The groups are shells around one centre, one inside the other: the same stretched ball of 5 dimensions in 8 sizes.
In the rows, zero is written as 128.
Known rows, each followed by its group:
[133 125  88 178 134 143 104 100 129 190 148 157 159 143 132 135  83 114
 154 139 133 114 101 170 153]	q289
[107 124 144 163 142 157 119 148 140 174 128 140 156 222 124 187  83 137
 142 147 155 110 124 120 193]	q221
[156 130  92 169 125 152 113 110 119 183 141 157 156 160 146 137  85 107
 158 120 119 108 104 146 166]	q221
[149 133  97 155 132 164 117 111 119 185 130 149 161 170 132 162  83 109
 171 151 129 118 128 160 206]	q221
[117 135 120 154 127 154 118 147 127 192 148 141 161 203 135 172  76 123
 158 133 122 117  98 124 195]	q479
[ 92 116 127 191 147 142 105 130 148 179 148 154 152 186 118 160  84 134
 128 142 163 106 109 144 142]	q289
[171 139  93 139 118 154 121 114 111 187 127 140 169 170 155 149  81 111
 178 129 102 121 100 138 204]	q802
[110 119 114 190 143 151 106 121 139 180 148 160 150 175 121 155  85 121
 137 139 155 105 118 153 152]	q974
[164 140  97 138 119 156 122 120 113 188 128 139 168 177 152 155  80 112
 178 132 104 121 103 136 210]	q802
[153 130  94 157 126 143 112 106 122 185 133 145 166 158 147 139  83 118
 163 133 119 117  96 149 172]	q802
[167 134 111 146 123 164 125 124 115 174 119 144 160 193 150 162  85 113
 167 128 119 111 121 126 208]	q869
[132 125  98 179 139 159 108 108 128 184 143 160 153 161 123 153  85 109
 154 147 144 110 127 169 173]	q525
[131 135 114 151 133 167 120 132 124 187 134 143 161 195 128 180  79 116
 168 152 132 119 127 145 217]	q472
[165 143  84 141 113 152 119 118 109 197 143 142 168 163 156 143  77 105
 181 122  90 122  86 140 199]	q479
[153 137 105 149 117 150 120 131 117 186 138 142 163 185 155 151  80 116
 165 115 104 114  90 120 188]	q472
[ 98 126 129 164 140 146 112 140 141 186 141 139 162 200 124 175  79 137
 146 150 146 118 104 134 178]	q289
[ 71 120 137 182 146 138 106 148 152 188 155 143 157 203 115 173  78 144
 129 147 158 113  96 133 152]	q869
[149 128 116 157 133 160 120 122 125 173 120 146 159 190 139 165  86 120
 158 140 136 111 126 136 196]	q869
[114 128 108 162 134 136 108 121 136 193 145 140 167 170 132 152  78 131
 154 145 131 122  88 148 166]	q479
[143 134  86 159 121 139 109 112 121 197 151 146 166 152 148 134  78 114
 164 125 106 120  78 149 164]	q472
[163 131  92 166 122 153 115 110 116 181 138 156 156 161 150 136  86 106
 160 117 115 108 103 142 170]	q479
[ 79 121 129 179 148 144 106 138 148 189 152 145 158 193 111 173  78 137
 137 157 159 116 107 148 163]	q974
[100 118 124 183 139 133 105 130 145 181 148 148 157 183 130 151  83 138
 131 132 149 109  89 134 137]	q869
[175 136  79 157 117 153 115 103 109 188 139 154 161 149 155 130  84 100
 172 117 101 113  98 150 179]	q869
[ 86 125 129 173 143 150 110 143 143 190 151 144 158 201 115 179  77 133
 143 153 152 116 110 141 176]	q525
[121 121 105 186 137 142 105 113 136 182 148 157 154 163 131 141  85 121
 140 132 143 107 102 152 142]	q525
[143 132 125 151 127 160 124 140 123 176 127 142 159 208 143 171  83 122
 158 128 126 110 114 116 201]	q974
[ 81 117 137 185 145 138 106 143 151 182 150 146 155 201 119 167  81 143
 126 141 160 109  98 131 145]	q525
[170 141 111 130 116 158 129 132 111 181 118 133 168 198 159 164  81 117
 177 125 102 119 104 114 219]	q472
[124 123 102 178 133 133 104 112 135 186 148 150 160 158 138 135  83 126
 144 129 133 113  85 149 139]	q974
[110 127 117 167 141 155 112 128 135 187 141 146 159 187 120 172  80 125
 153 155 146 117 118 151 186]	q802
[128 130 114 157 125 135 114 132 130 188 142 137 166 184 147 149  79 131
 152 123 118 117  77 122 165]	q221
[106 124 134 175 137 153 115 146 138 178 143 148 152 209 128 172  82 130
 138 132 147 106 111 122 170]	q472
[ 94 119 126 188 148 154 107 131 144 180 148 156 150 190 112 170  83 127
 135 150 164 107 124 151 162]	q289
[117 128 121 164 140 159 115 131 133 183 135 145 158 195 122 176  81 124
 154 153 146 115 125 145 194]	q802
[116 129 105 178 135 158 109 126 129 190 156 158 152 176 124 160  80 111
 152 138 137 110 114 154 174]	q479
[113 120 100 186 142 138 101 105 139 187 150 156 158 151 124 140  84 123
 143 145 148 113 102 168 141]	q974
[170 137 106 137 122 161 125 120 113 178 116 138 166 187 151 162  83 115
 175 135 113 118 116 130 216]	q221
[147 133 121 146 128 161 124 133 122 177 121 139 162 203 142 173  83 122
 163 138 127 115 119 124 209]	q525
[ 80 115 127 192 150 139 102 130 151 184 152 152 154 183 111 163  82 137
 128 151 167 110 107 152 142]	q289

New rows. What belongs after each?
[127 127 115 168 127 140 112 131 131 184 145 146 159 184 144 148  82 127
 146 119 125 110  85 124 157]	q472
[133 128 126 157 136 161 120 132 129 175 123 143 159 203 132 176  84 125
 155 145 142 112 127 132 201]	q974
[126 130 105 159 132 143 111 120 130 190 140 141 166 171 135 154  80 126
 158 143 128 121  96 148 176]	q289
[129 135  97 156 126 142 111 121 125 198 149 141 167 166 140 148  77 120
 164 136 114 123  84 147 176]	q221
[ 77 116 148 187 150 147 109 149 153 175 144 148 151 215 113 180  83 143
 123 146 171 105 115 127 156]	q221
[ 96 121 104 188 141 134  99 116 143 193 160 153 158 158 122 143  80 128
 139 142 146 114  90 162 135]	q221
[ 95 123 126 176 138 138 108 139 143 186 150 144 159 192 127 161  80 136
 137 136 144 113  91 131 153]	q802
[ 76 115 148 188 152 150 109 148 153 175 143 149 150 215 109 184  83 142
 124 152 175 106 123 132 161]	q221
[139 128  84 172 133 146 105  97 126 191 146 155 161 141 133 136  83 111
 161 143 129 117 104 174 162]	q974
[ 85 114 139 188 154 149 107 134 151 175 139 150 152 200 109 177  85 139
 128 157 176 107 127 145 160]	q472
[120 129 126 160 138 161 118 136 132 180 131 144 158 204 126 180  82 125
 154 149 144 114 126 136 200]	q802
[140 133 130 146 125 158 126 147 124 177 125 137 161 217 146 176  82 127
 158 127 124 112 109 107 205]	q472
[117 126 111 173 131 137 108 127 134 188 150 147 160 175 138 146  81 128
 144 126 130 113  85 136 150]	q525
[136 131 112 162 133 166 118 128 124 182 136 151 155 190 130 170  83 112
 160 141 134 111 127 143 199]	q802
[136 129 108 172 133 165 115 124 124 181 141 158 151 183 130 161  84 109
 155 134 136 106 126 146 185]	q472
[109 130 127 155 137 151 116 140 136 186 137 136 164 203 127 178  78 133
 154 150 139 119 108 132 193]	q974
[134 135 105 148 128 148 116 123 125 192 137 137 169 177 139 160  78 123
 167 144 120 124  98 143 194]	q221
[132 119 106 186 142 152 107 106 133 175 136 161 151 163 127 147  89 117
 143 140 153 104 125 161 155]	q479
[110 127 137 166 136 156 118 150 136 178 139 144 155 217 129 179  81 130
 143 135 143 109 113 117 185]	q869
[168 135  94 150 125 164 120 109 113 181 125 149 161 169 144 154  85 106
 174 137 118 115 123 150 205]	q802
[189 138  79 142 116 153 119  97 106 184 123 146 168 150 160 133  85 104
 181 125  99 119 102 150 195]	q869
[ 85 126 139 169 140 147 113 154 144 187 150 140 158 215 121 181  77 138
 139 144 148 114 102 123 175]	q869
[135 135  89 156 125 142 110 114 123 200 151 144 168 155 141 143  77 116
 168 137 111 124  85 155 176]	q479
[147 134 100 158 122 149 116 123 120 187 142 147 161 174 148 146  81 114
 162 121 112 114  94 134 178]	q802
[ 90 120 142 172 147 149 113 144 147 178 136 141 157 211 117 183  82 141
 136 154 162 112 117 132 175]	q974
[144 139  97 145 124 156 118 123 117 195 140 141 166 175 141 160  77 112
 175 140 111 123 103 146 205]	q974
[ 67 116 147 191 154 150 107 150 155 179 150 150 149 214 104 185  82 141
 123 154 177 106 122 136 158]	q472
[164 128  97 165 128 157 116 106 119 175 127 155 156 165 144 144  88 109
 160 129 128 108 120 148 179]	q869
[130 124  93 182 137 149 105 104 130 186 148 160 155 151 128 141  85 112
 151 139 139 110 111 168 155]	q802
[ 96 130 128 158 138 151 115 146 138 191 145 137 163 205 122 182  76 134
 153 153 141 121 105 134 193]	q479
[ 76 122 137 181 146 151 109 150 147 187 155 148 153 209 111 182  78 135
 134 149 159 111 112 135 168]	q221
[126 131 138 148 129 154 124 152 130 177 127 133 162 223 141 180  80 134
 153 132 131 114 106 105 200]	q472
[ 93 115 126 191 144 134 103 128 149 179 149 152 154 182 124 152  84 138
 125 136 158 106  96 139 131]	q221
[149 132 108 159 131 170 120 122 119 179 130 152 155 187 134 167  84 108
 165 140 132 110 133 145 206]	q974
[112 125 125 164 134 136 112 134 139 183 138 138 164 192 137 159  81 139
 143 135 137 116  89 126 162]	q525
[153 135 102 144 123 146 118 119 120 187 129 137 169 175 150 151  81 122
 169 133 111 121  94 135 191]	q525
[119 123 120 168 136 137 111 126 138 181 136 142 162 183 136 153  83 136
 143 136 140 114  94 134 158]	q289
[151 132 110 146 126 148 119 121 123 181 123 137 167 183 147 156  83 124
 164 135 120 118 103 132 193]	q974
[144 131  99 160 133 159 114 111 123 185 133 150 161 168 132 158  83 112
 166 148 131 116 122 159 193]	q802
[ 88 114 119 196 153 141 100 117 150 182 149 156 153 171 109 157  85 133
 130 156 171 109 116 165 140]	q472
[ 97 123 146 165 145 154 117 149 144 176 130 139 158 222 120 189  82 141
 140 153 159 112 122 124 189]	q472
[178 138  70 150 114 142 113  95 109 193 139 147 169 135 160 121  82 104
 177 119  93 121  82 155 174]	q479
